The same things were measured in two ways. Each way mixes the same 3 hidden numbers, adds some noise and spreads widely along 4 directions of its own, which tell nothing about the thing.
(in the rows, 128 means zero)
Some things both ways: the first way, then the second way.
[140 164 120 133 123 136 117 131 116 164 100 192  88 141 141 161  40 159]
[213 119 141  95 116 107 148  74 106  94  76]

[133 112 128 144  57 134 145 125  95 150 112 185 167 109 103 130  94 152]
[166 191 143 180  68  93 160 126 126 124  96]

[112 111 130 116 105 138 138 120 133 131 143 105 138 106 112 121 143 129]
[143 172 115 183  93 126 159  88 119 121 114]

[130  85 183 112  98 127 120 130 151 141 130 139 158 120  87 125 120 115]
[147 121 152 124  97  63 114  86 104 164 137]

[148 150 119 125  91 167 133 136 145 158 164 166  98 125 141 142 102 129]
[169 181  97 167 106  91 115  95 116  96  95]

[134 130 123 114 118 128 141 103 129 141 121 104 128 123  96 137 126 139]
[144 164 131 166  96  86 131  83 124 131 124]

[166 147 169 114  88 145 125  98 175 150 128 138 144 144  88 139  96 120]
[135 153  80 173 107 117 112  77  84  88 112]

[139 124 118 123  99 153 132 139 125 154 151 164  99 117 141 143 106 134]
[175 169 116 143 133 105 122  62 125 117 107]

[109 165 102 116 109 154 132 113 125 129 139 118 115 119 149 119  84 145]
[185 166 102 140 114 108 137  60 147  69  99]

[149 170 146 112 101 172 121 124 192 152 174 127 110 139 129 126 110 107]
[148 162  67 190 117 150 135  85  58  64  88]

[131 127 145 140 120 105 142 119 128 166  94 147 139 130  68 157 137 154]
[112 147 123 202  89 159 199  88 103 125 137]

[166 151 139 109 115 140 130  93 159 150 122 112 120 141  85 145 114 130]
[151 150 113 156  85 138 151  93  89 124  95]

[105 174  87 108 151 122 139  85 119 118 105  58 117 121 116 123 116 161]
[174 153 136 147  99  95 150  80 131 122 116]

[119 110 137 113 106 130 133 113 122 130 123 115 141 115 109 125 112 135]
[154 173 112 171 134  91 125  82 100 120 117]

[ 73  92 141 126 160  97 117 160 105 144 101 141 112 115 130 143 114 147]
[186 103 192 123 100  86 184 107  97 116 105]

[ 91 147  89 137 103 132 151 122  87 131 118 126 140 102 128 120 110 164]
[167 153 164 114 159  86 145  72 100 202 116]

Other things, the second way, with their names:
<181>: [210 218 103 157 131  69 120  70 156  70  74]
<134>: [160 195 124 189 116  94 133 117  67 131  82]
<182>: [198 127 145 110 142  98 141  90  54 124  71]
<69>: [146 138 109 148 116 112 129  63 107 121 125]
<129>: [112 160 119 196  88  98 146  94 104 157 133]
<289>: [145 127 161 139  99 101 168  55 154 152 151]
<159>: [157 166 126 183  85 140 184 117  79 104  89]
<236>: [195 159 128 142 121 115 144  95  87 105  80]
<16>: [177 133  92 120 127  96  96  77  58  89  86]
<341>: [154 138 112 158 143 133 148  67  82 119 110]
<194>: [160 124 160 116 139  59 115  77  91 185 124]
<123>: [151 155 137 136 125  92 132  66 128 168 131]
<190>: [178 120 133 108 133 164 168  63  82 154  93]
<146>: [149 176  91 179 138 120 119 103  35 126  77]
<370>: [171 197 115 182 131  93 130 117  62 117  79]
<172>: [175 184 126 145 143 101 132  78 114 133  98]
<354>: [152 184  86 203  58 132 146 111  91  75  77]
<283>: [150 163  89 166 126 132 127  78  68 112  94]
<229>: [147  61 179 118  86 147 221  63 116 132 144]
<111>: [132 155  99 194  89 122 145  97 109  84 117]
<261>: [161 198  88 187  72 105 118 108 110  78  88]
<320>: [159 104  87 148 129 145 150  72  61  35  95]
<392>: [200 186 168 113 125  64 131 108 100 200  76]
<284>: [158 159 123 138  83 119 149  61 167 139 118]
<255>: [ 90 179  39 235  71  99  99  74 142  53 156]
<169>: [214 142 124 107 132  69 104  98  59  68  60]
<218>: [114 140  74 183 115 142 125  52  85 101 137]
<18>: [153 214  97 215  82  86 129 130 103  78  92]
<422>: [108 131 138 179 116  72 130  69 129 138 167]
<43>: [169 159 171 145 108  97 170  96 127 177 117]
<321>: [183 215 145 155 113  98 154  85 161 182 102]
<241>: [150 170 142 195  65  79 151 131  87 127 103]
<20>: [123 160  86 202 113 152 168  76 108 100 125]
<228>: [159  67 149 112  85 133 172  60 108  89 137]
<30>: [133 100 164 174  53  67 182 105 129  81 154]
<362>: [154 172 114 162 131  96 122  86  90 148 104]

Some of these things the first way, each followed by its name:
[178 109 185 104  82 156 126 122 201 159 171 133 132 137  79 139 155  89] => <255>
[124 147 136 150  72 142 136 139 125 158 132 188 151 122 112 129  98 143] => <159>
[123 136  50 132  92 126 171  90  52 133 102 124 127  95 118 141 112 189] => <321>
[124 144 115 115 146 146 124 144 145 159 158 130  72 132 148 149 128 128] => <190>
[115 133 191 133 121 118 105 146 160 155 105 168 149 143  99 130  90 126] => <228>
[167 173 160 106 101 160 108  98 179 146 130 138 115 153 119 133  55 119] => <16>
[128 130  74 108 112 146 136 118  82 138 128 144  83 106 166 143  77 157] => <181>
[167 148 158 105 118 141 124  95 188 152 134 103 119 151  77 145 132 113] => <218>
[135 156 136  92 144 157 102 128 162 137 145 126  66 145 167 137  58 118] => <169>
[133 110 128 116 134 121 127 129 123 153 120 141  99 124 116 155 119 139] => <194>
[112 160 187 120 113 151  97 146 193 144 153 139 135 143 131 109  79  99] => <320>
[123 159 114 114 165 127 114 125 132 149 113 125  69 140 143 158  81 148] => <182>
[113 152 103 118 134 143 126 126 125 146 137 124  90 123 148 137  94 142] => <236>
[107 121  98 145 107 112 152 124  76 148  98 156 137 105 108 147 117 172] => <43>
[125 155 112 154 107 110 144 116  93 166  81 175 137 130  85 160 103 181] => <289>
[174 206 104 127  83 178 141 103 155 168 152 154  97 143 127 146  87 139] => <261>
[120 124 157 119  74 159 129 128 160 132 161 129 165 115 118 103 120 110] => <69>
[ 89 139 135 141 101 132 140 137 137 144 140 130 159 113 101 113 151 137] => <422>
